Every row belongs to one group in each of 4 separate groupings. Each group adds its own fixed numbers to the row, and there is some noise. The rows also spread widely along 14 directions, which tell nothing about the answers.
In the rows, zero is written as 128.
Known rows, each followed by its group in each grouping:
[158 118  96 165 148  79 141 129 127  67 142 101 162  89 111  87  80  97
 160 175  97 116 107 117  96  83 168 147 138 108 118  79 142 127 126 148
  96 143 115 166 147  89]
(1) fofu K_212 K_22
[126 122 150 155 118  93 122 109 143 119 120  64 139 113 117  80  87 145
 146 153 111 107 155 101 155 109 141 175 140  88 172 110 140 125 129 136
 119 141 102  77 129  70]
(0) dite K_923 K_841
[172 152 165 107 101 173 129 146 153  84 102 106  82 197 122 122 143 138
 154 127 125 105  80 164 139 140 124 112 112 103 150 133 121  87  89 188
  99 121 153 137 112 183]
(2) boga K_503 K_509
[130 162 116 161 111 103  94 105 146 112 108  57 195 133 161 173 165 150
 121 162 136 157 144 134  79 126 140 153 163 174 134 100 100 127 106 130
 150 148 122 119 155 131]
(1) Nul K_556 K_22
[110 130  99 159 124 152 109 152 124 104 102 127 103 130  95 101 119 114
 151 125 129 128 125 107 120 118 179 154 110 130 112 129 118 128 108 156
 162 124 156 150 146 134]
(2) Nul K_45 K_525
[163 101 115 181 157  66 141 104 175  41 123 112 150 114 132 139  99 116
 185 188 128  95 121 130  89  67 152 134 163 111 147  61 178  79 126 110
  92 152 164 106 167  68]
(0) boga K_923 K_525
[125 164  79 139 127  97 103 126 105 154 124 122 152 123 125  85 126 147
 110 156 109 181 101 106 113 130 158 128  98 138 130 150 128 166  68 196
 130 155  82 184 127 172]
(1) Danef K_212 K_300
[158 134 119 146 145 128 137  91 132  68 107  58 149 121 196 155  90 132
 133 131 143  50 159 158 102 142 145 131 104  79 102  77 178 108 157 155
 131 148 140 115  84 114]
(2) Danef K_45 K_533
[112 147 101 147 106 148 111 109 187  73  85 129 133 134 117 110 103 140
 181 125 154 117 155 141 117 133 147 133 123  92 137 115 114  72 133 183
 122 138 159 116 136 113]
(2) nevu K_418 K_533
[132 121 122 126 107 107 120 132  92 125 145  86 136 120 110  88 139 115
 136 133 127 167 127 104 144 113 157 160 123 127 115 137  97 139 101 155
 132 140 120 159 128 143]
(1) nevu K_503 K_509
[111  68 136 105 158  98 106 128 136 151 150 155 136 163 154 172 192 164
 145 126 203 133 143 104 119 173 101 150 115 139  89 151 194 126 109 128
 142  80 143 103 137 164]
(1) dite K_556 K_300
[155 142 145 123 153 155 153 146 145  94 122  91 131 126 151 124 160 124
 130 125 172 129 126 156  31 130  96 137 131 141 101  95 110 146 131 171
 133 111 133 143 132 182]
(2) fofu K_418 K_841
[115 109 153 156 157 114 114 133 165 108 103 160 112 152  89 136 148 144
 166 162 139 103 112 108 109 102 137 169 152 139 163 112 150  94  94 110
 143 110 147  94 194  97]
(0) Nul K_923 K_533
[149 142 147 144 116 139 138 134 135 111 112  55 110 116 155  95 117 126
 138 140 146 130 143 121 113 110 132 136 127 122 133 105 123 151 117 170
 139 158 127 107 123 159]
(1) fofu K_418 K_533
[135 174 137 114 140 125 115 132 142 105  88 126 120 115 131  94 109 160
 139 106 113 106 184 133 156 149 129 143 134 106 152 128 135 123 134 205
 138 130 109 102  95 151]
(0) Nul K_45 K_22
[106 166 121 142 105  88 101 123 153 148 116  62 192 119  87  46  76 166
 130 171  84 160 132  86 157 131 137 179 128 103 164 142 114 152  99 173
 108 117  60 104 127  84]
(1) Danef K_923 K_525
[143 125 131 236  99 162 119 151 172  69 140  97 126  84 144 154 146  86
 173 136 126  75 129 102  78 145 164 159 168 135 184 103  82 129 157 129
 142 139 170 102 154 131]
(1) boga K_503 K_533
[112 162 154 108 158 144 126 154 118 120  98  82 149 116 137 111 126 137
 103 115 145 108 174 129 117 146 121 189 110 130  71 110 122 177 136 156
 191  77  98 129 119 142]
(1) nevu K_418 K_300
[150 136 161 140 141  78 123  93  87 108 113  87 147 114 144 160 178 140
 114 136 132 133 170 136 110  89 139 178 169 157 157  87  94 111 116 107
 168 171 129 128 160 132]
(0) nevu K_923 K_509
[102 137  83 158 122 114 120 128 172 121  88 123 117 106 128  58  88 135
 162 163 151 181 149 101 106 105 155 108 111 118 118 134 168 160  96 190
 135 162 138 115 146 129]
(0) fofu K_212 K_300
[159 170  65 182  90 144  96 126 171  23  81 108 146 133 155 172 115  99
 168 140 117 103 131 169 124 138 199 101 119 122 100 102 133  94 125 169
 126 136 182 174 117 139]
(2) nevu K_212 K_300
[142 158 136 154 119 122 113 123 119 111 117  92 152 120 123 125 147 145
 126 124 105 117 140 127 113 139 140 165 154 131 171 121  86 123 124 157
 143 138 116 139 125 148]
(2) boga K_45 K_509
[163 102 115 184 156  98 125 134 218  27 129 124 176 113 140 172 128 106
 200 182 146  80 123 132  71 120 140 131 185 132 123  80 197  97 135 120
  93  88 173 100 158  86]
(0) Nul K_45 K_300
[156 165 174 120 101 158 132 131 122  95 100  58 123 136 136 116 139 137
 124 107 126 105 160 151 140 144 119 165 133 112 152 113  75 120 136 169
 136 127 116 113  99 153]
(2) Danef K_923 K_533
[195 108 152 192 137  80 146 144 195  57 115  82 116 112 136  97 111 118
 190 228 119 117  85 113  89  44 140 107 193 145 169  62 197 125  77 122
  82 165 160  83 187 103]
(1) Danef K_923 K_300
[130 122 116 135 129  83 112 134 131 105 129 123 147 117 109 109 138 138
 156 139 131 150 152 101 147 121 142 161 144 134 128 129 126 119 112 148
 124 122 128 124 139 132]
(1) nevu K_923 K_525
[123 113 120 148 117 138 121  91 155  98 127  96 137 139 156 143 117 126
 153 130 160  92 139 133 114 151 148 144  99  81 133 116 138  91 139 155
 121 141 147 108 115 107]
(0) Danef K_503 K_533
[131 136 147 133  84 131  95 158 166 114 103  58 160 180 102 124 140 135
 149 157 125 141 123 115 163 145 142 168 134 140 120 140 129 144  86 132
 130  59 134 111 137 105]
(2) dite K_212 K_525
[121 133 168 122 159 144 118 107 135 124 116  99 144 150 162 174 145 162
 112 122 156  63 145 135 101 158 108 179 117 111 127  99 141 109 140 136
 164 107 114  99 134 137]
(1) Nul K_418 K_300
[168 111 156 163 164 136 122 171 153  86 160 149 131 135 135 182 182 117
 155 138 135  59  88 120  85 166 124 161 147 144 142 113 152 127 123 130
 123  67 133 138 148 166]
(1) dite K_418 K_300
[143 111 154 115 114 126 132 108 122 123 131  83 114 120 177 136 167 144
 142 101 183 134 192 122 117 145 101 140 147 123 140 124 119 118 137 167
 139 162 143  80 104 187]
(1) Nul K_45 K_533
[149  96 102 104 176  92 143 109  75 114 147 142  87  91 181 106 111 133
 138  96 168 100 178 126 149 128 145 120  80  81  92 114 192 128 144 190
 141 172 129 137  78 172]
(0) nevu K_418 K_22
[126 104  88 125 124 132 105 131 150  82 123 209  82 155 120 137 141 134
 186 100 157 113 121 131 167 167 162 107  90  94 127 164 161  68 118 191
 105 120 170 147 108 172]
(0) nevu K_556 K_300
[108 120 128 129  59 178 128 126 177  75  75  88  81 126 154  97 126 111
 180  99 207 176 206 139 135 119 139 118 123 124  94 123 100 114 137 180
 150 158 203  80 124 161]
(1) Danef K_556 K_300
[ 91 115 134 111 121 125 118 111 151 165 105 119 120 141 129  75 147 182
 146 123 186 180 170 104  97 132  93 141 133 120 146 147 128 129 102 179
 140 148 134  78 142 156]
(2) boga K_45 K_841
[ 90 124 122 157  98 114  82 114 129 151 106 115 127 136 127 141 178 151
 137 130 161 179 172  96 129 126 151 168 143 169 142 144  96 129 102 128
 182 149 151 100 174 153]
(1) fofu K_923 K_841
[ 90 147 167 160  94 208 113 141 179 145  83  93  75 177  92  75 101 146
 147 148 134 102  77 112 110 123 144 161  94 101 178 132 109 121  78 167
 148 134 127  94 174 123]
(1) dite K_418 K_300
[121 129 166 111 112 137 121 127 156 108 105  66 142 147 120 111 125 138
 146 133 146 126 153 126 131 130 118 169 143 119 116 119 123 121 119 147
 136  98 129  91 130 120]
(1) Nul K_45 K_509

New rows. What belongs after each?
[113 152 113 158 135 120 118 116 162 121 112  90 164  99 159 123 113 160
 130 133 137 117 165 112  88 161 121 152 132 118 143 118 130 141 149 170
 138 138 109  89 120 131]
(1) Nul K_556 K_525
[152 147 155 155 138 141 140 114 118 109  79  43  79 134 183 124 109 134
 117 150 139  89 146 138 113  92 153 124 115 121 132  85 168 145 105 145
 172 186 146  97 125 146]
(0) fofu K_45 K_533
[176 148 127 136  98 131 125 138 132  49 106 103 110 146 104 120 126 111
 166 121 109 120 123 154 151 111 162 135 132 115 142 108  97  81 116 165
 102 138 156 155 114 144]
(2) dite K_923 K_525
[101 142 151 159  76 207 119 131 150 126 125  53 132 118 149 126 141 115
 128  97 163 118 156 116  93 181 129 176 111 110 138 136  55 144 156 171
 155 125 132  98 113 154]
(1) Nul K_503 K_300
[155 152 119 177 114 131 112 137 132  92 123 103 128 122 146 154 153 121
 135 134 112 112 109 134  94 143 162 139 137 149 152 115 108 130 113 151
 136 144 134 153 134 168]
(1) dite K_556 K_509
[118  77 120 163 113 135 114  98 135  84 121 100 144 149 145 180 146 107
 157 137 174  94 137 129 108 124 169 164 115 116  99  93 135  90 135  99
 157 120 183 129 158  88]
(2) Danef K_212 K_300
[147 141 143  90 127 142 131 140 151  65  83 132  91 169 107 107 116 133
 163 118 144 118 133 165 141 124 132 128 106 104  93 117 150  92 108 176
 117 106 157 139 115 150]
(2) dite K_923 K_509
[128 114 102 150 180  85 161 114  86 121 135 137 113  47 136  46  90 133
 134 123 132 128 165  98  68  80 135 149 134 101 137  89 135 147 146 174
 142 198 109 132 134 138]
(1) boga K_45 K_841
[119 122 110 109 139 108 119  90 157  87 101  86 187 177 144 162 134 151
 144 159 177 133 127 163  80 121 123 140 114 117  71  97 153  82 108 130
 121 111 147 139 140  95]
(2) nevu K_556 K_533
[102  59 129 151 177  81 121 143 145 149 155 143 131  84 154 114 149 138
 159 137 189 117 187  65 119 141 122 170 133 133 106 128 206 178 141 124
 166  87 134  67 145 114]
(0) Danef K_418 K_841
[112 121 158  93 119 127 129  69 112 139 112  66 146 159 149 122 129 170
 116 112 164 125 165 140 124 133 104 164 107  81 134 115 106  87 133 155
 142 160 125 101 114 119]
(2) boga K_503 K_509
[132 185 137 149 130 133 117 149 175  94  87 112 153 129 112 114 126 152
 140 145 106 125 134 132 100 142 125 153 150 140 152 121 103 132 118 172
 132 106 108 122 141 141]
(1) fofu K_556 K_533
[125 117 138 139 145 135 132 130 101 121 114 119  96 130 120 109 126 145
 131 109 134 104 144 112 131 127 143 159 107 114 139 118 120 117 134 150
 156 141 139 125 132 138]
(2) fofu K_556 K_525
[103 138 105 145  98 159  93 124 149 101 113 106 149 139 121 140 116 126
 154 102 147 100 161 128 149 176 161 168  98  96 116 138 107 107 149 161
 149  93 138 131 105 117]
(2) dite K_418 K_533
[148 150 125  88 182 104 135 114 108 107 122 132 152 125 165 147 139 152
 108 113 149 113 157 151 106 155 111 138 106 114  88 116 159 127 136 180
 138 117 107 151  92 165]
(0) Nul K_503 K_300
[167 156 122 130 107 103 106 149 133  79 126  88 166 126 141 149 177 131
 143 121 133 154 163 139 139 156 129 144 156 155 120 132 103 133 122 165
 122 103 135 140 101 176]
(2) nevu K_923 K_525
[158 155 151 152 148 106 134 124 116  97 121  63 170 121 126 132 130 131
 110 164  97 104 107 133  92 101 140 171 151 136 153  87 107 130 116 126
 130 132  93 144 141 104]
(0) Nul K_556 K_300
[139 111 164 121 132 163 160 124 134  90 122  68 118 127 151 113 117 116
 144 111 172  90 156 141  92 137 109 154 113  88 102  96 123 120 161 156
 133 124 147 105 107 128]
(2) fofu K_503 K_533
[137 169 115 156 133 116 112  99 144 135 118 116 146 118 167 132 133 177
 123 126 119 112 136 128  88 172 117 130 127 111 190 131 126 121 122 194
 118 172  92 113 110 172]
(1) dite K_556 K_533
[142 192 119 117 135 155 122 132 125  78  86 136 107 110 157 138 141 137
 127  73 139 113 190 162 116 157 138 139 113 130 120 116  84 115 148 208
 167 142 138 149 101 209]
(1) nevu K_418 K_525
[108 116  52 101 147  95 141  69  74 128 132 111 145  91 151  61  71 142
 125 111 167 168 171 124 102 112 146 117  70  64  75 121 153 119 140 212
 120 206 110 167  74 142]
(2) Nul K_45 K_300
[135 158 119 169  93 125  94 162 194 140 128  60 190 146 117  86 134 146
 147 196 108 165  76  99 102 157 126 136 141 143 159 151 137 182  65 177
  93  85  90 117 141 127]
(2) Danef K_212 K_22
[147 197  82 164 129 125 107 141 124 111 109 115 146  87 136  94 114 141
 120 126  81 130 135 122 105 149 159 128 123 125 151 131 104 155 126 211
 132 156  95 162 102 167]
(2) Nul K_503 K_841
[149 123  99 118 139 117 141 144 149  90 141  92 135 100 156  88 101 111
 157 135 163 138 141 124  99 132 127 119 107 106  73 115 163 154 137 195
 100 118 120 133  92 162]
(1) Nul K_418 K_841
[113 147  96  95  75 123 102  75 165 101 118  80 185 159 135 123 113 149
 152 120 155 178 156 151 136 164 127 129 104  85 107 148 101  79 127 201
  90 137 128 135  91 139]
(1) fofu K_503 K_509
[125 149 142 144 101 122 103  90 164 114  89  61 128 155 151 110  89 169
 144 158 123 104 142 130 159 125 141 137 119  87 164 114 156  96 103 167
 121 168 120  72 126 109]
(1) nevu K_923 K_22
[128 180 133 151  86 179  96 162 223  62  45 102 107 190 105 110 110 143
 181 160 121 115 101 157 135 128 154 115 128 129 133 123 135  97  80 175
 122  97 168 108 154 121]
(2) nevu K_556 K_22
[124 153 195 120 175 129 133 121 102 158 131 103 155 148  86 119 161 164
  92 143 103  97  88 121  69 117 102 219 141 133 193 106  72 121  99 127
 151 107  59 140 176 116]
(0) Nul K_418 K_509
[193 150 128 157  92  91 127  97 117  46 135  60 159 104 152 146 132 112
 152 133 102 121 152 155 133 110 154 138 171 118 168  83  78  80 146 159
  92 188 131 141 106 144]
(1) fofu K_923 K_22
[148 128 144 119 146  54 132  90 137 116  96  35 148 129 176 107  87 171
 130 178 141 133 178 122 148  83 122 136 134 112 111  81 209 134 102 133
 131 170 122  67 122  97]
(1) dite K_923 K_525
[125 140 135 126  84 129  93 149 114 193 155  20 173 145 173 117 185 166
  99 133 157 184 138  97 137 199 103 148 112 147 128 184 116 206  94 180
 134 106  82 109  81 192]
(2) nevu K_556 K_22
[150 175 179 150 145 179 116 170 105 112  98 143  61 141 129 146 166 139
 109  93  99  48 119 136 148 171 147 165 109 130 177 137 105 136 118 169
 176 111 117 136 120 200]
(0) nevu K_923 K_300
[185 166 145 138 152 100 139 165 156  63  97 102 111 106 143 101 109 133
 151 148 104 107 151 136 134 116 127 123 154 136 129  97 166 149 122 177
 118 123 130 111 115 166]
(1) fofu K_923 K_525
[107 160 110 116  81 160  80  75 156 108  90  87 143 202 144 161 118 156
 133 120 142 109 121 164 148 161 160 142  73  86 127 136 109  58 108 179
 127 134 130 133 114 134]
(1) Danef K_418 K_841
[133 118 111 117 114 123 140 105  91 127 138  71 131 150 134 100 139 121
 120 146 160 180  87 136  85  95 143 130  92 117 110 124 102 121  83 160
 112 173 120 176 128 151]
(0) nevu K_556 K_300
[152 103 142 159 138 136 119 171 136 100 135 130  85 143 133 148 151 114
 160 137 136  78 104 106 146 145 157 142 118 131 131 135 168 135 115 132
 136  91 150 116 127 147]
(0) Nul K_556 K_533
[140 110 136  92 142  85 132 129 138 115 105 152  75 146 112  61 114 158
 174 143 149 150 144 113 180  99 124 113 120  97 136 141 187 105  86 183
 103 148 137  99 125 146]
(0) nevu K_923 K_533
[114 137 136 165 122 153 129 140 169  91  97 107 110  98 132  91  89 127
 160 126 142  91 171 111 127 126 145 156 129  98 140 104 127 131 152 165
 155 132 141  86 134 120]
(1) boga K_418 K_300
[141 123 123 104 121 127 111 110  90 114 116 107 114 190 115 137 141 145
 127 128 130 121  88 146 142 115 156 142  89 112 120 127 117  74  94 148
 122 140 130 169 124 138]
(2) Nul K_556 K_841
[144 142 127 127 168  86 121 119 123 117 141 124 176 128 139 144 157 160
 119 137 126 116 125 131  73 144 109 159 148 135 139 114 131 123 118 157
 122 114  95 142 131 156]
(1) boga K_45 K_841
[156 169 155 122 126 150 136 130 146  81 109  77 160 133 144 133 153 139
 130 115 143 118 152 166  65 145  97 151 156 129 137 100  82 117 135 176
 126 119 124 128 115 165]
(2) boga K_45 K_22
[141 114 101 101  95  86 109  97 150 106 138  88 164 135 172 131 161 142
 164 130 189 199 181 136 138 144 118 109 135 121 105 142 140 108 109 187
  98 153 151 109  96 160]
(0) nevu K_503 K_22
[130  73 103 156 139 104 114 130 144  87 142 103 143 137 133 140 117 108
 178 163 164  98 121 105 135 112 167 146 112 108  82 105 188 114 119 111
 129 100 163 127 142  84]
(2) nevu K_418 K_533
[146 128 147 138 140 137 131 154  94  88 124 101 113 120 124 136 146  97
 126 108 128  97 140 133 124 124 160 172 123 134 108 112 111 141 132 133
 168 105 139 156 122 149]
(0) boga K_45 K_509
[105 143  78 150 126  96 116 138 151  99 120 129 172  92  75  47  73 114
 164 152 104 163 137 100 124 119 166 156 121 103 117 133 117 143 124 185
 108 112  98 159 133  87]
(0) fofu K_212 K_22
[124 146 131  83 138 130 113 130 131  74 108  88 185 172 123 168 139 123
 123 125 154 115 137 168 124 155 131 177  97 121  32 115 125 110 126 138
 140  49 122 167 113 126]
(1) nevu K_923 K_300
[158 124 143 168 133 138 122 131 107 114 136 117  99 125 149 145 147 137
 134 114 111  56 119 115 131 160 148 151 118 103 184 122 127 117 130 157
 136 141 130 127 121 157]
(2) nevu K_212 K_525
[162 144 143 137 195  94 164 162  58 117 136 108 117  53 135  65 106 136
 103 108  91  81 163 101 121 122 130 172 125 112 132 100 131 184 159 169
 157 135  80 147  95 145]
(2) nevu K_556 K_525
[159 143 124 134 117 115 108 134 191  78 129 138 150 146 127 144 157 148
 176 140 131 133 121 129 114 158 116 123 160 133 162 132 128  87 112 182
  83 111 145 112 131 164]
(1) Nul K_503 K_525
[177  81 124 153 124 104 146 157 117  76 158  52 131 108 149 100 103  84
 161 164 135 100 111 108 147 109 158 132 118  97  85 102 183 160 125 138
 101 110 141 140 101 109]
(2) nevu K_212 K_300
[179 159 151  94 153 105 137 134 162  71 104  95 148 149 151 125 132 154
 145 147 133 121 138 166 100 129  95 119 154 129 111  99 165 116 106 187
  98 114 122 123 111 171]
(1) fofu K_45 K_22
[149 127 111 202 155 112 118 180 130  75 117 141 107  75 121 115  99 113
 160 126  86  56 152  91 154 138 186 161 134 125 137 107 165 157 157 138
 160 103 144 125 122 109]
(2) dite K_556 K_525
[138  91 102 154 144  71 122 113 116 109 155 104 173 113 127 129 138 129
 150 154 140 144 135  96 109 110 146 155 140 130 120 107 142 120 122 124
 122 137 141 139 145 103]
(2) fofu K_503 K_525
[107 138 127  47 127 107 111  91 116 121 113  75 191 175 140 150 147 153
 114 109 192 177 188 158 139 151 106 169  94 116  53 136 113 109 123 160
 144  86 111 144  94 136]
(0) fofu K_418 K_533
[152 123 136 159 200 106 126 179 107 126 144 182 106 114 117 126 152 146
 131 133 101  68 103  91 114 148 136 159 128 139 150 126 166 155 116 147
 154  93 119 143 142 160]
(2) boga K_503 K_525
[160 137 127 166 146 108 121  94 160  65 101  87 162 127 174 172 124 142
 147 161 136  75 143 150  97 112 147 137 145 119 137  66 162  94 132 130
 136 149 152 115 143 103]
(2) Danef K_418 K_300
[129 114 149 151 148 157 150 124  88 118 115 121  60 139 119 104 124 119
 129 125 135  80  92 125 100  93 163 157  90 102 153 104 113 106 108 138
 155 173 136 145 152 134]
(0) nevu K_556 K_533
[162 103 120 162  82  82  98 131 114 115 145  79 138 161  88 110 142 115
 159 183  93 157  65  97 168  88 183 143 142 135 165 133 129 115  58 122
  98 138 131 164 157 105]
(2) dite K_212 K_509
[139 134 158 128 146 149 130 145 110  98 112 123  99 146 129 137 142 134
 131 111 127  70 124 136 130 143 140 163 112 115 129 117 116 109 128 147
 153 111 127 137 126 152]
(1) nevu K_556 K_533
[120 153 132 125 141 106 114 101 182 112 111 130 176 124 142 136 134 189
 147 119 137 115 174 128 103 176  88 156 156 110 172 126 122  92 150 182
 108 118 105  77 121 134]
(1) Nul K_556 K_525
[127  60 120 110 116 119 124  97  90 142 166 115 117 163 141 127 147 133
 144 117 176 123 112 110 151 152 139 142  78  79 115 148 152 102 114 155
 109 133 135 142 106 145]
(2) Danef K_212 K_300
[158 121 105 189 129 130 134 124 147  58 118  95 105 127 146 129  83 100
 161 174 119  74  81 133 102  92 182 116 108  94 125  83 171 107 115 139
 112 166 160 138 142 117]
(1) boga K_923 K_300
[102 202 150 120 127 193 125 136 185 103  59 121 117 147 106  89 101 157
 135 118 125 104 139 150  88 150 115 155 113 105 141 120  87 111 123 205
 146 117 114 107 137 144]
(1) Nul K_503 K_533
[125 124 165 136  36 178  92 116 174  43  99  88 132 162 102 164 150 115
 189  77 143  92 192 145 202 167 152 186 165  96 162 131  45  35 164 144
 129  93 184  87 117 113]
(1) nevu K_45 K_300
[142 123 137 113 133  82 131 131 152 134 136  17 183 126 164  94 109 139
 128 181 153 166 145 109 125 128 111 136 123 121  80 125 194 192 103 155
 114 104 102  97 100 113]
(0) fofu K_503 K_509
[128 123 127 125 152 129 125 127 103 127 122 110 119 138 123 108 124 146
 129 121 133 106 127 112 118 131 138 156 107 110 125 123 143 125 116 160
 144 128 122 134 121 140]
(2) Nul K_45 K_525
[117  92 106 127  88 154 135  90 145  94 134 103 105 108 161 101 117 120
 181  85 203 135 188 130 123 147 131 124 104  67 121 128 115  89 165 194
 115 174 172 102  92 154]
(2) nevu K_418 K_509
[134 178 105 155 141 118 126 119 174  50  95 109 181 108 116 122 106 117
 153 152 125 130 141 160  60  96 146 153 152 130 126  74  89 101 130 159
 129 132 129 150 158  98]
(0) boga K_418 K_22
[118 107 109 141 118 120 116 138 144 132 144 106 130 115 131  81 100 128
 159 142 139 129 130  90 138 148 139 140 106  96 121 143 159 150 121 182
 111 119 111 109 112 133]
(1) Nul K_212 K_22
[151 204  93  98 196  60 131  65  98  91  99 148 186 100 141 119  90 186
  98 122  81 110 163 162  94 120 126 143 124  97 146  82 120  76 139 201
 120 189  72 172 107 135]
(1) Nul K_503 K_525
[ 96 143 112 162 126 140 105  91 130 139 129 104 164 117 137 130 106 164
 121 101 118  80 157 106 121 189 141 177  97  75 171 135 101 107 166 173
 146 140 104 110 105 113]
(2) fofu K_503 K_525
[150  83 165 113 126 116 143 127 157  76 161  69 169 133 135 149 149 109
 167 124 172 108 161 123 121 148 103 177 150 106 108 108 122 103 161 126
  99  72 147  89 112  97]
(0) Nul K_503 K_525
[193 126 152 151 131 108 124 132  91 110 140  82  84 148 165 147 145 127
 125 142  98  75  96 125 164 123 163 125 116 115 167 117 160 123 102 148
 122 161 129 137 106 167]
(0) fofu K_503 K_841
[149 115 174 182 134 144 120 125 148 105 123 125  81 111 157 157 160 142
 156 116 133  50 148 109 112 135 133 162 164 124 210  96 118 100 145 134
 155 155 150  67 159 152]
(1) Nul K_418 K_841
[147 165 139 129 135 124 124 123 130  91 105 113 144 146 119 137 144 144
 124 130 114 120 117 154 103 133 135 152 129 128 151 112 100 103 111 158
 126 126 111 154 130 143]
(0) dite K_556 K_300
[135 181 109 147 101 170 124  98 148  68  73  76 126 156 149 148 119 120
 130 141 149 135 112 180  66  91 163 121 107 126 114  82  82  87 101 168
 148 183 160 163 149 157]
(1) boga K_418 K_300
[173 104 161 154  95 145 113 146 142  76 136  57  99 159 162 172 142 103
 162 137 145  67 121 129 172 139 160 145 123 117 126 111 156 115 121 123
 132 107 163 103 111 142]
(1) dite K_418 K_533
[135 125 131 116  88 132 109 113 150  95 112  77 145 130 164 133 120 142
 154 103 155 111 197 128 183 179 128 143 122  84 119 137 138 114 161 179
 124 112 140  88  74 132]
(2) Nul K_212 K_300
[131 135 146 100 146 128 135 113 114 103 110 131 120 134 123 119 150 135
 136 106 159 129 161 142 114 116 125 162 120 121 131 111  97 101 122 163
 149 133 128 137 135 148]
(0) Danef K_418 K_533
[152  97 141 101  88 150 161 162  62 119 191   4 140 102 137  67 126  68
 117  96 165 159 140 111 140 152 127 167  91  88  71 150  81 196 150 179
 109  98  98 160  39 169]
(0) boga K_45 K_300
[189  72 148 144 121  94 142 127 117  74 172  71 127 104 180 153 154 111
 170 115 166  95 174 114 150 130 122 142 156 109 138  96 146 113 165 133
 111 136 166  92  95 144]
(2) boga K_418 K_525
